The rows are grouped in 4 different ways at once. Each group adds its own fixed numbers to the row, and there is some noise. The rows also spread widely along 14 directions, which tell nothing about the answers.
In the rows, 128 means zero.
Some rows, each with its group in each grouping after it:
[138 105 152 108 126 123 124 165  99 131 139  91  75 114  66 152 142 114
 102 133 121 203  78 107 110 139  72 174 134 203 138 186  95 149 175] : q918 (3) pori (2)
[151 122 135 125 140 142 154 123 176 133 195 115 137 113  52 155 129 157
 123  82 101 150 128 113 152 116 102  79 165 148 124 164 142 205  75] : q121 (2) Busil (4)
[126 115 101 123 113 132  92  99 164 113 181 144 157 146 105 101 151  64
  79 133 119 145  95 116  95  66 127 112 128 101 121 140 182 119  99] : q918 (4) repi (0)
[137 124 111 125 112  77 138 136 139  76 129 219 159 125 179 172 163 134
 205 112 181  86 151 115 160 165 169 139 125 115  85 118 127  90 106] : q318 (1) Lozit (0)
[ 79 129  84 130 113  91 139 140 168 143 142 120 148 143 129  91 183 195
 184 127 143 117 205 133 150 164 171 127 132  94 117  86 170 141  77] : q260 (1) Busil (3)
[109  78  55 172 139 117 120 135 128 160 117 188  88 196 160 113 110  89
 133 148 109 147 117  60 108 150 127 131 140 163 131 138 166 139 149] : q318 (3) repi (4)
[182 158 120 119  90 140 140 139 156  86 153 105 188  79 111 113 156 142
  86 108 173  96 162 184 107 122 140 126 105  76 119 102 142 104  95] : q232 (5) fabe (5)
[127 125 121  97 108  77 120 166 143  97 140 137 136 125 129 135 161 112
 146 103 174 159 101 137  99 126 119 143 125 134 105 155 116 104  86] : q260 (2) Lozit (2)
[146 130 125 132 148 147 126 141 127 110 193 192 130 132 147 154 160 152
 143 158 158  97 153 101 138 136  77 111 190 160  89 116  95 163 128] : q16 (0) fabe (1)
[113 167 173 168 154 125 151 151 145 101 152 158 105 117 126 150 145 151
  89 130 114 163 133 121 115 143 109 180 132 120  81 136  82 164 161] : q232 (4) pori (5)
[163 102  83 138 124 160 118 115 118 134 165 148 114 125 102 137 120 107
 104 133 146 129 134 101 121 120  83  77 179 149 130 149 151 150 125] : q16 (5) repi (3)
[228 119 154 142 134 160 160 120 165 100 179 204 162  96 110 183 131 144
 130 118 132  90 112 106 157 175  78 154 134 190  92 120  82 166 125] : q121 (0) Lozit (1)
[161 169 137 117 106  94 170 140 171 130 154 112 148  89  75 110  86 180
 114  35  98 148 107 143 142 120  97 117  81 112  84 136 134 156 106] : q232 (4) Lozit (4)
[166 122 156 155 126 138 159 151 150  97 113 147 134 110 109 180 137 120
 104 136 144 130 131 121 102 149 113 160 160 162 121 151  94 122 144] : q318 (1) pori (2)
[172  92  73 140 101 126 147 139 111 136 140 149  97 103 124 152 152 154
 179  92 160 129 175 106 194 183 177 141  92 133 135  86 148 141 109] : q121 (1) pori (1)
[ 72 158 156 141 150  75 160 171 149  68 147 175 185 112 171 156 149 186
 157 106 149  81 177 129 167 142 222 138  82  70 101 128 132 117 133] : q232 (3) pori (1)
[147 112  75 131 134  97 125 174 107  88 129 174 133 115 186 129 146 127
 140 110 194 114 131 133 126 197 152 145  78 117 121 135 130 109 126] : q121 (5) repi (5)
[132 137 104 179 137 147 137 159 130 117 152 189 114 148 152 125 108 126
  93 121 137 122 150 100 107  80 117  88 165 124  91 110 111 127 144] : q16 (4) Lozit (2)
[127 105  85 176 118 145 143 105 130 152 125 139  77 132 105 133  92  97
  85  97 111 155 167  96 137 119 175 110 120  90 132 134 188 135 150] : q121 (0) fabe (1)
[171 114 152 134  83 111 165 159 151 151 118 113  83 116  54 146 119 126
 142  77 107 201 101 112 128  97 110 174 119 183 108 118  83 123 118] : q260 (4) repi (2)
[ 73 141 118 151 138 116 118 142 192 135 158 124 161 160 117  73 138 108
  63 140  76 143  96 123  72  76 122 117 118 106 122 144 167 135 119] : q16 (1) Lozit (0)
[121 145 105 123 104 128 120 159 116 133 148 122 136 134 120  82 114 152
 114 113 124 116 137 119 116  55 118  89 137 116  96 103 145 103 171] : q121 (3) Busil (0)
[158  93 133 129 135 144 138 133 168 104 146  96 153  94  77 152 152  81
  53 131 128 148  98 136 102 160 154 171  73 133 177 184 157 134 109] : q260 (0) pori (1)
[ 97 150 155 128 153 111 121 106 203  93 208 169 166 138 113 132 189 119
 113 125  84 146  91 109 133 123 127 150 104 102  95 138 153 183  85] : q318 (2) pori (3)
[115 115 119 190 141 134 142 194 118 117 134 163  63 145 157 157 148 106
 117 122 136 178 137 103 109 122 160 158 125 136 125 118  91 136 142] : q121 (1) pori (1)
[115 118 118 117 109  93 149 107 166 163 125 104 120 126  54 127 106 142
 137  95 104 167 127 107 138 146 114 123 145 147 120 174 164 150 109] : q918 (4) Lozit (1)
[102 117 103 143 104  91 110 123 168 104 123 188 162 157 176 113 155  89
 142 139 148 117 127 118 102 127 164 160 113  98  99 113 161  79 114] : q232 (1) Lozit (3)
[110 107 111 112 112 102 124 126 205 153 147 113 173 163  83 101 149 135
 148 130 119 139 124 114  95 114  98 111 185 164 125 147 155 148  65] : q121 (2) repi (2)
[155 120 104 167 129 157 126  60 151 123 202 187  88 126 102 155 174 107
 103 121 103 160 160  91 176 156 158 159 108  81 101  86 172 190  96] : q260 (2) repi (1)
[ 93 107  74 119 160 104 103 185 124  84 179 164 167 129 186  95 147 109
 111 106 141 101  90 117 135  94 197  94  34  90 143 144 178 108 122] : q16 (1) Busil (5)
[ 75 128 133 168 161 130 143  83 128 130 158 140  65 124  83 169 115 119
  71 114  90 178 164  90 153 140 149 114 151  75 119 187 180 190 153] : q16 (0) repi (4)
[ 97 136 155 143 129 118 156 174 160 120 149 144 149 131 101 137 136 156
 150 113 119 121 142 104 142  43 162  99 157 146 111 122 102 120 122] : q16 (4) pori (5)
[ 67 152 158 166 159 122 130 172 186  82 177 152 174 159 144 107 187 120
  72 161  93 132 119 132  88  98 166 168 106 101 113 116 123 136 120] : q918 (5) Busil (2)
[ 67 117 135 105  99  85 140  99 171 154 129 106 163 141  59 108 171 161
 172 136  81 124 163 103 177 131 185 158 116 121 124 111 196 126 126] : q318 (5) repi (2)
[167  86  74 152 133 154 152 163  87 141 145 127 104 101 112 135 121 162
 115 114 142 113 171 106 173 175 168 123  77 144 159 117 153 152 157] : q260 (3) repi (1)
[ 88 143 156 145  96  95 145 132 169 137 131 124 122 144  85 127 127 110
 125 105  91 176 127 117 115  69 160 152 130 106 105 127 138 112 122] : q232 (5) repi (1)
[148 128 134 128 133 105 149 137 157  79 153 183 188 100 158 155 154 154
 147 114 146  78 140 128 161 174 179 164  72 107 107 117 139 115 123] : q232 (1) Busil (1)
[157 129 132 104 102 128 101 129 163  92 161 172 182 132 131 118 140  77
 106 135 160 114  77 124  74  55  80 112 161 137  90 136 122  82 116] : q16 (4) repi (3)
[181 101 168 191 118 187 166 116 168 123 142 139 128 120  64 183 133 109
  70 146  96 140 153 110 123 123 148 171 152 160 146 128 113 154 145] : q232 (3) repi (2)
[ 49 154 133 130 153  87 112 141 140  98 191 184 141 159 161 130 201 165
 182 156 149 126 175 115 146 136 143 131 169  95  81 117 123 160 101] : q232 (5) repi (5)

New rows. What belongs after each?
[131 106  90 141 149 151 106 172 124 127 211 137  93 146 121 118 161 106
 104 121 132 177 107 107 102  88  95  87 142 146 129 141 125 182  89] : q260 (2) repi (3)
[163  79  82 110  97 154  91 103 146 163 163 138 124 152 103  92 175 107
 141 171 129 134 113  98 117 147  68 158 158 190 120  96 153 138 130] : q121 (0) Busil (3)
[151 133 115 123 119 107 143 131 147 101 148 174 147 112 141 142 167 163
 158 123 165 109 160 127 153 188 143 169 108 118  91  95 125 126 107] : q260 (4) Busil (1)
[123 137 107 159 130 134 167 122 158 177 147 139 122 132  89 114 104 204
 145 118  87 112 181  85 164 133 104  95 172 154 106  98 143 182 132] : q16 (1) pori (1)
[ 72 158 173 169 154 113 154 182 174  90 126 132 162 138 139 132 158 144
  78 164 126 126 152 136  76 123 164 172 133 107 117 142 103 120 147] : q260 (3) pori (1)
[ 99 123 110 136 129 101 128 175 119 133 155 114  72 132 114 133 132 116
 118  89 140 206 115 126 107 119 125 121 120 124 125 174 124 152 107] : q232 (4) Lozit (1)
[102 124 127 129 152 116 168 171  97 117 163 126 104  97 101 164 133 189
 151  80 127 124 174 110 198 143 175  90 108 117 126 157 143 168 147] : q318 (0) Lozit (4)
[144 117  99 174 118 150 142 110 204 144 173 143 144 154  91 119 116 115
 101  99  88 149 141 113 115  78 139  91 149 113 132 114 167 165  62] : q232 (1) Busil (2)
[128  80 120 108 129 108 126 131 133 122 124 119 137 113 107 161 151 105
 128 144 146 139 115 115 124 189 138 164 115 158 156 193 158 126 136] : q232 (1) fabe (1)
[149 111 110 127 126 108 143 109 115  75 126 193 151 101 140 189  98 105
 139  94 179  88 154  99 160 124 169  90 146 102 109 169 162  90 138] : q918 (0) pori (4)
[161 167 139 106  84  90 133  74 166 111 148 144 148  92  88 114 129 132
 112  78 104 143 105 136 145 125 110 165  73  73  64 104 164 118 123] : q260 (1) repi (0)
[129  94 118 147 147 124 159 141 150 108 145 177 178 114 122 146 129 147
 139 116 123  79 146  95 181 133 210 127  76 130 135 130 155 124 136] : q260 (4) repi (5)
[115  92 131 119 127 118 135  92 214 118 144 115 206 127  77 152 153 113
 123 145 136 110 145 126 111 152 145 119 167 134 162 193 184 143  67] : q232 (0) pori (3)
[126  89 100 113 120 124 112 127 176 144 192 153 146 164 103 108 170 112
 162 121  94 143  93  83 145  96 131 127 124 165 123 109 163 157  78] : q121 (2) Busil (4)
[136  95  97 184 121 118 172 144 200 127 128 174 147 142 120 146 102 124
 148  67 113 127 146 101 148 113 208 101 102 121 136 124 156 130  75] : q121 (4) Busil (3)
[107 123 154  88 143  96 160 168 144 122 131  87 169  83  77 130 156 211
 145 125 131 107 133 132 161 188 136 154 101 169 134 172 124 143 150] : q16 (4) Busil (5)
[131 105 143 154 109 140 152 175 120 108 134 152 101 128 113 189 144 116
 163 121 165 140 172 108 132  60 179 106 194 142 124 123  91  95 117] : q260 (1) Busil (1)
[118 140 129 138 142  89 124  95 200  85 176 218 184 145 148 133 154 109
 140 111 112 117  97 110 144 149 150 153  87  93  85 125 156 146  83] : q121 (5) repi (5)
[157 109  86  90  96  94 129 176 156 112 152 119 179 114 133  98 179 146
 170 102 148 107 104 145 136 146 149 142  57 142 137 102 149 105  79] : q318 (1) Busil (0)
[130 108 122 170 133 131 156 128 236 123 128 111 180 133  98 124 155 106
  68 135 107 137 130 142  82 175 172 177  94 120 169 150 163 148  69] : q121 (0) pori (1)
[133 126 144 123 113 169 134 159  95 125 163  73  92  93  64 152 167 144
  97 130 154 151 181 134 131  86 136 106 181 126 132 135 121 141 154] : q121 (2) fabe (1)
[152 126 127 126 118 149 117 147 100 106 147 174 164 122 159 122 173 157
 133 188 162  65 170 101 132 128 107 164 163 161  82  68 107  95 199] : q232 (2) pori (2)
[118 110  96 142 106 115 132 136 198 142 104 143 195 163 130  90 125 116
 118 152 142  95 139 121  71 120 134 127 162 144 124 128 158  88 108] : q121 (4) Lozit (1)
[ 88 152 161 132 118  92 158  99 184 118 162 161 172 127  87 150 155 182
 187 114 110 106 182 114 186 123 172 124 158 104  88 117 147 148  94] : q232 (5) Lozit (5)
[139 173 146 112 144 117  97 137 140  31 191 189 187 108 171 132 165  96
  65 127 173 111  93 147  90  95 108 136 106  68  73 140 124 103 129] : q918 (4) pori (2)
[154 122 175 148 106 129 153  84 223 106 125 152 190 121  68 164 137  95
  84 146  99 114 108 121 103 129 133 169 147 143 125 161 139 117 112] : q16 (3) Lozit (0)
[151 129  97 111  77 112 119 155 162 131 170 120 145 125 111  76 169 133
 144  81 132 150 111 142 129  83 140 137  71 108 107  67 145 114  82] : q121 (4) repi (3)
[164 143  87 171 121 139 129 139 191 123 192 182 149 152 153  95 142 125
 113  99 117 133 122 127 108 106 114 114 110 102  98  68 135 164  62] : q121 (1) repi (1)
[111 137 104 117 123 106 112 136 132  96 160 168 137 133 161 126 205 139
 157 150 175 121 162 125 132 167 145 160 128 102  97  99 139 125 107] : q318 (4) pori (1)
[136 151 159 141 139 113 164 164 136  90 100 149 163 104 125 160  91 157
 107 126 163  93 148 126 103 123 119 118 168 140  99 171  95  97 172] : q260 (3) pori (5)
[166 132 168 134 119 124 176 108 218 115 163 158 215 119  61 152 105 160
 133  96  80  87 121 106 161  97 133 110 134 158 110 133 136 152  97] : q918 (3) fabe (2)
[142 107 115 179 111 117 153 171 103 105 126 179  77 121 149 160 116 101
 123  73 124 160 139  96 157  92 214 157  62 106 112  99 122  98 160] : q232 (2) repi (2)
[141 125 138 158 159 126 153 161 127  74 147 196 140 117 146 191 102 111
 111  98 147 112 121 106 128 110 142  88 141 127 109 182 116 126 142] : q318 (1) Lozit (2)
[ 93 103 119 132 122 100 121 163 164 133 139 117 136 154 115 113 180 113
 134 155 122 158 109 121  91 139 126 163 138 165 140 150 129 130 103] : q918 (1) Lozit (0)
[ 93 111 108 150 138 108 116 144 143  92 119 165 163 140 166 120 171  92
  94 164 142 106 131 123 101 172 185 179  84 102 128 141 164  90 156] : q121 (5) Lozit (0)
[148 135 147 120 128 117 130 148 103  60 185 192 111  96 138 200 147 109
 145  83 168 140 115 109 172  92 162 114 108 104 100 142 106 124 119] : q16 (3) pori (1)
[ 91 132  95 166 168 114 117 132 206 102 183 193 188 174 167  91 158 115
  89 145 108 117 116 109  98 133 142 132 105 102 114 121 165 160  81] : q918 (4) pori (2)
[ 95 109 136 126 140  57 164 141 200 108 118 165 175 132 121 155 157 152
 187 105 124 124 121 114 154 197 185 171  88 141 125 168 142 138  80] : q318 (4) repi (5)
[129  88  77 103 106 109 106 103 167 129 158 144 172 144 112 119 163  92
 156 132 148 120 123 108 136 137 157 121 121 127 146 133 196 120  70] : q121 (5) pori (1)
[130 106 111 154  98 130 152 145  92 154 110 128  70 110 100 136 123 145
 143 100 110 146 167  89 184 119 191 156  90 127 121  83 148 111 192] : q121 (1) pori (1)
[165 120  98 120 109 148 121 132 147 154 184 117 124 126  90  85 164 153
 117 130 108 142 121 119 135 138  84 143 104 153 118  88 143 172 118] : q260 (3) fabe (3)
[139 143 185 101 114 105 164 129 156 107 114 127 183  82  85 146 156 185
 137 138 116  84 132 123 152 181 116 191 115 161  84 137 120 111 188] : q318 (2) Lozit (3)
[150 145 106 114  92  86 135 138 168 102 134 170 167 127 152  93 156 131
 144  96 127 112 105 129 135 133 156 179  49 100  80  71 153  85 114] : q318 (4) Busil (4)
[ 72 123 103 131 161  98 112  71 189 116 168 167 169 155 121 114 145 104
  96 136  91 129 118  97 129 156 145 129 105  83 119 170 221 164 108] : q318 (0) pori (2)
[176 153  74 132 116 152 128 116 109 135 159 129 102  97 125 106 138 189
 100 129 179 112 193 144 122 201  38 101 177 116  87 110 134 172 137] : q16 (0) Lozit (3)
[125 108  91  96  77  60 128  79 178 147  91 135 143 139  94 118 133 119
 181 107 138 145 120 116 137 187 137 160 119 132 115 155 190 105  91] : q318 (3) Lozit (5)
[151 150 102 149 135 151 134 169 132 141 200 106  98 119  96  92 124 145
  77  89 102 176 109 136 113 103  79 100 106 130 118 125 121 192 108] : q232 (5) Lozit (5)
[ 98 130 126 163 159 118 151 148 152  81 159 192 191 118 170 141 142 158
 132 124 129  63 169 108 172 123 221 122  84  82 116 112 156 122 139] : q232 (1) pori (5)
[142 115  99 157 160 145 141 112 137 113 181 161 103 126 113 176 138 135
 116 121 145 141 168 106 140 174 106  84 189 123 127 171 147 206  88] : q918 (1) fabe (4)
[195 120  80  84 110 133 116 141 111 100 160 111 142  83 117 135 164 138
 130 113 203 115 135 160 121 179  85 103 135 129 133 152 144 138  92] : q318 (1) fabe (5)
[127 118 141 159 142 119 150 174 163 121  95 148 152 143 138 131 116 131
  93 169 132 115 110 113  63 163  84 162 163 189 121 170  92 118 174] : q16 (3) repi (3)
[ 81 128  99 128  94  52 119 124 185 120 120 202 176 180 176 100 105  91
 182  99 133 113 118  98 112  55 172 118 123  93  79 109 169  58  97] : q232 (0) repi (1)
[211 108  74 107  82 130 112 113 123 148 187 169 116 127 111 112 129 128
 169  92 130 137  96  99 161 126  69 121 107 173  96  88 136 148 108] : q232 (3) Lozit (0)
[162  92  55 125 115 127 119 139 171 115 147 128 206 117 141  88 153 119
 107 122 150  79 126 138 116 159 167 121  63 113 163 116 198 113  87] : q121 (1) pori (0)
[153 153 125 124  93 102 143 111 126 129 111 155 115 113 114 143  66 132
 135  89 152 132 141 109 116  97  78 105 183 123  67 142 126  97 160] : q232 (0) pori (1)
[ 92 147 139 159 158 145 124 162 154 141 216 164 108 171 111 116 150 136
 122 135  79 167 111  84 121  61  87 104 170 156  95 110 100 197 118] : q121 (5) pori (1)
[160 122 109 119  92 124 112 124 117 121 138 160 113 130 131 132 148 101
 138 134 149 137 118 111 117 117 100 151 143 136  93 105 131 100 145] : q318 (1) repi (1)
[ 51 131 103 104 118  74  99 108 151 148 148 131 112 165 107 103 141 131
 159 128 125 171 127  97 120 110 100 101 177 117 104 163 174 145 108] : q16 (3) pori (3)
[189 151 144 126 130 144 135 148 128  62 179 179 157  96 133 177 135 128
 115 110 178 102 124 138 116 114  82  94 171 130  84 145  87 127 121] : q121 (5) Busil (0)
[158 126 120 132 139 140 116 136 158 129 188 189 158 151 139 115 137 132
 131 142 114 110  91  96 112 111  55 123 157 175  84 108 110 158 130] : q121 (1) repi (1)
[120 108 125 133 152 123 155 142 175  93 162 110 207  95  89 138 154 137
  87 121 109  94 130 131 148 160 197 127  62 113 176 171 181 146 104] : q918 (5) pori (0)
[115 107  78 115 105  88  98 138 144  97 139 112 118 133 139 118 201  89
 115 130 179 183 126 150  97 189 162 183  83  93 154 145 167 121  69] : q918 (3) pori (2)
[162 152 154 101  87 119 119  49 183  92 136 161 184 114  96 144 158 106
 102 158 146  99 131 134 108 144  91 170 173 104  80 128 157 102 122] : q16 (3) fabe (4)
[104 107 146 138  95 117 155 118 140 149 126 155 114 145  83 174 148 147
 209 133 120 124 188  79 175  83 171 118 209 152 106 106 131 115 131] : q318 (1) repi (1)
[ 75 127 143 143 108  86 145 148 167 133  97  89 109 129  91 125 158 125
 112 122 118 184 140 140  96 146 163 180 115 108 127 154 142 114 120] : q260 (1) Lozit (3)
[117  87  92  95 101  88 122 139 146 131 147 151 148 145 111 123 155 101
 196 105 126 129 101  95 166 102 181 121  88 148 138 129 173 104  90] : q318 (5) fabe (5)
[129 120 150  79  84  71 121  85 181 119 109 156 188 135 102 128 165 126
 176 158 148 106 124 117 120 151 101 196 160 155  80 123 140  78 123] : q260 (0) repi (2)
[111 102 117 145 132 111 146 161 163 101 121 135 183 123 140 130 150 120
 111 139 140  97 142 132 113 161 189 150  87 119 152 152 159 106 126] : q232 (5) fabe (3)
[175 158  97 128  97 141 149 128 156 114 157 117 177  90 107  96 139 191
 105  91 161  86 196 162 142 134 134  99 117  75 101  76 159 134 103] : q121 (4) fabe (2)
[126 141 100 121 109  96 126 118 178 132 143 122 170 130 117  80 134 151
 116 115 121 126 127 140 116 153 124 146  91 103 114 125 172 137 107] : q232 (3) repi (5)
[117 177 158  99  94  62 128  94 181 100 163 168 169 116 109 109 146 140
 147  83  91 135  88 125 154 102 119 164  80  87  47 104 148 112 118] : q918 (1) Lozit (0)
[118 142 126 140 120 112 175 167 181 159 119  64 174 114  69  70 121 194
  91 123  73 111 143 138 115 152 122 145  95 152 136 123 147 146 144] : q918 (5) fabe (0)
[128 170 125 171 156 129 171 164 154 118 172 150 130 117 119 125  97 171
  91  79  93 128 136 123 134 128 122  90 104 105  99 135 127 180 123] : q318 (5) Lozit (1)
[ 69 133 115 107 139  61  99 145 130  93 145 178 129 147 167 116 167 100
 146 131 142 155  90 106 119 147 135 169  83 105  89 147 147 108 132] : q260 (5) pori (3)
[121 146 142 121 128  91 138 180 144  79 141 169 180 109 156 118 119 124
 108  84 136 105  88 130 126  92 172 141  45  98  92 133 130  77 157] : q121 (4) Lozit (1)
[122 124 108 135 111 119 123 177 140 110 153  93 114 118 132 112 205 122
 100 132 155 166 148 159  90 150 155 173  97 103 138 118 130 132  99] : q232 (2) fabe (0)
[130 104  93 165 146 111 139 206 160 105 126 175 169 154 192 110 152 118
 118 148 149 103 113 124  81 174 151 169  85 156 137 118 109 110 121] : q121 (5) repi (1)
[130 116 115 130 130  84 126 138 185 123 182 215 157 177 153 130 150 141
 203 118 121 134 101  90 140 136  99 139 137 172  88 110 110 166  68] : q232 (3) repi (2)
[149 109  51 131 130 113 114 117 116 128 165 172 109 127 147 113 116 126
 140  88 137 136 121  92 159 156 116  95  93 116 113 128 179 155 115] : q918 (1) pori (3)
[169 129 147 152 117 127 175 184 156 103 133 147 146 108 107 164  93 124
 121  74 133 125 116 125 120  86 144 106 125 148 119 143  94 112 117] : q121 (5) fabe (1)
[145 156 122 151 124 117 171 115 134 133 146 143  95  95  95 154 113 191
 141  82 123 141 183 113 177 162 125 123 133 103  88 110 132 171 125] : q260 (1) pori (1)
[112 126 177 137 117 141 139 124 172 121 137 125 161 132  83 144 144 114
  96 162 103 125 134 111  98  78 136 155 180 145 111 140 127 108 156] : q232 (2) Busil (1)
[112 105 128 151 110 112 139 121 152 109 110 187 175 139 141 134 131 111
 135 141 123  86 152  89 150 102 209 166 102 118 109  98 161  67 169] : q232 (4) pori (2)
[161 122 153 117 102 102 161 132 202  98 128 124 207  94  88 146 121 121
 123  84 122 106 101 145 128 111 168 140  83 122 134 155 147 100  92] : q232 (1) fabe (5)
[106 151 100  99 149  84 111 173 115  91 145 128 143 108 156 105 131 135
  91 110 171 134  96 141  87 147  87 111 104 107 105 185 136 119 142] : q16 (4) pori (0)
[ 85 124  99 107 148 107  98 136 124  79 169 136 158 113 151 112 182 105
  73 134 157 124 121 140 121 153 177 139  62  60 134 165 192 118 126] : q16 (4) Lozit (4)
[ 56 140 158 170 168 116 131 173 158  91 185 180 127 157 144 136 163 102
 102 132  88 155 103 100 123  62 181 136 103 104 112 136 114 145 127] : q16 (5) repi (5)
[157 149  86 134  94 141 144 120 149 156 129 123 163 129 106  72 113 186
 115 134 142  83 191 125 110 110  83  96 185 122  85  74 152 119 134] : q260 (4) repi (4)
[137 123 126  90 104  65 140 158 142  90  95 144 185  95 142 131 100 108
 130  87 150  97  74 129 121 119 159 142  55 121 115 166 152  48 150] : q16 (1) fabe (1)
[141 143 121 102 111 107 114 138 157 127 172 136 136 147 109 107 150 131
 140 125 137 153 100 117  88  99  38 115 197 163  81 134 109 148  90] : q918 (2) repi (4)
[131 111 102  99  93  88 123 117 122 133 117 131 120 116 105 121 150 122
 152 110 134 145 117 111 146 155 138 164  93 130 108 132 163 102 148] : q318 (4) repi (0)
[116 114 111 135 104  88 120 104 211 114 139 176 174 164 135 114 125  58
 124 107 107 141  83 105  96  78 159 146 102 104 113 134 178  95  74] : q232 (0) pori (4)
[ 58 143 135 150 161  83 119 136 194  86 181 174 155 160 140 132 136  88
  92  93 110 172  95 124  96  89 165 112 103  67 108 187 161 152  70] : q232 (4) Lozit (2)
[146 108 123 141 122 105 140 106 137 125 155 183  77 127 113 180 158 119
 173 111 122 173 127  89 171 188 128 175 126 150 103 130 123 168 106] : q918 (1) fabe (1)
[103 132 139 166 151 131 148  73 164 127 157 149 109 129  80 182 126 141
 109 126 111 160 182 100 143 159 119 111 201 105 114 176 159 199 110] : q232 (1) pori (2)
[116 119 104 159 128  81 162 118 183 151 147 190 115 155 132 138 133 175
 204  91  90 144 149  85 183 187 146 158 113 143  94  96 144 180  83] : q232 (1) Busil (4)
[ 79 112 111 113 104  90 114 133 164 146 159 110  96 161  87 128 160 112
 172 101 132 197 130 119 113  82 127  98 182 128 123 158 148 144  61] : q121 (0) Busil (0)
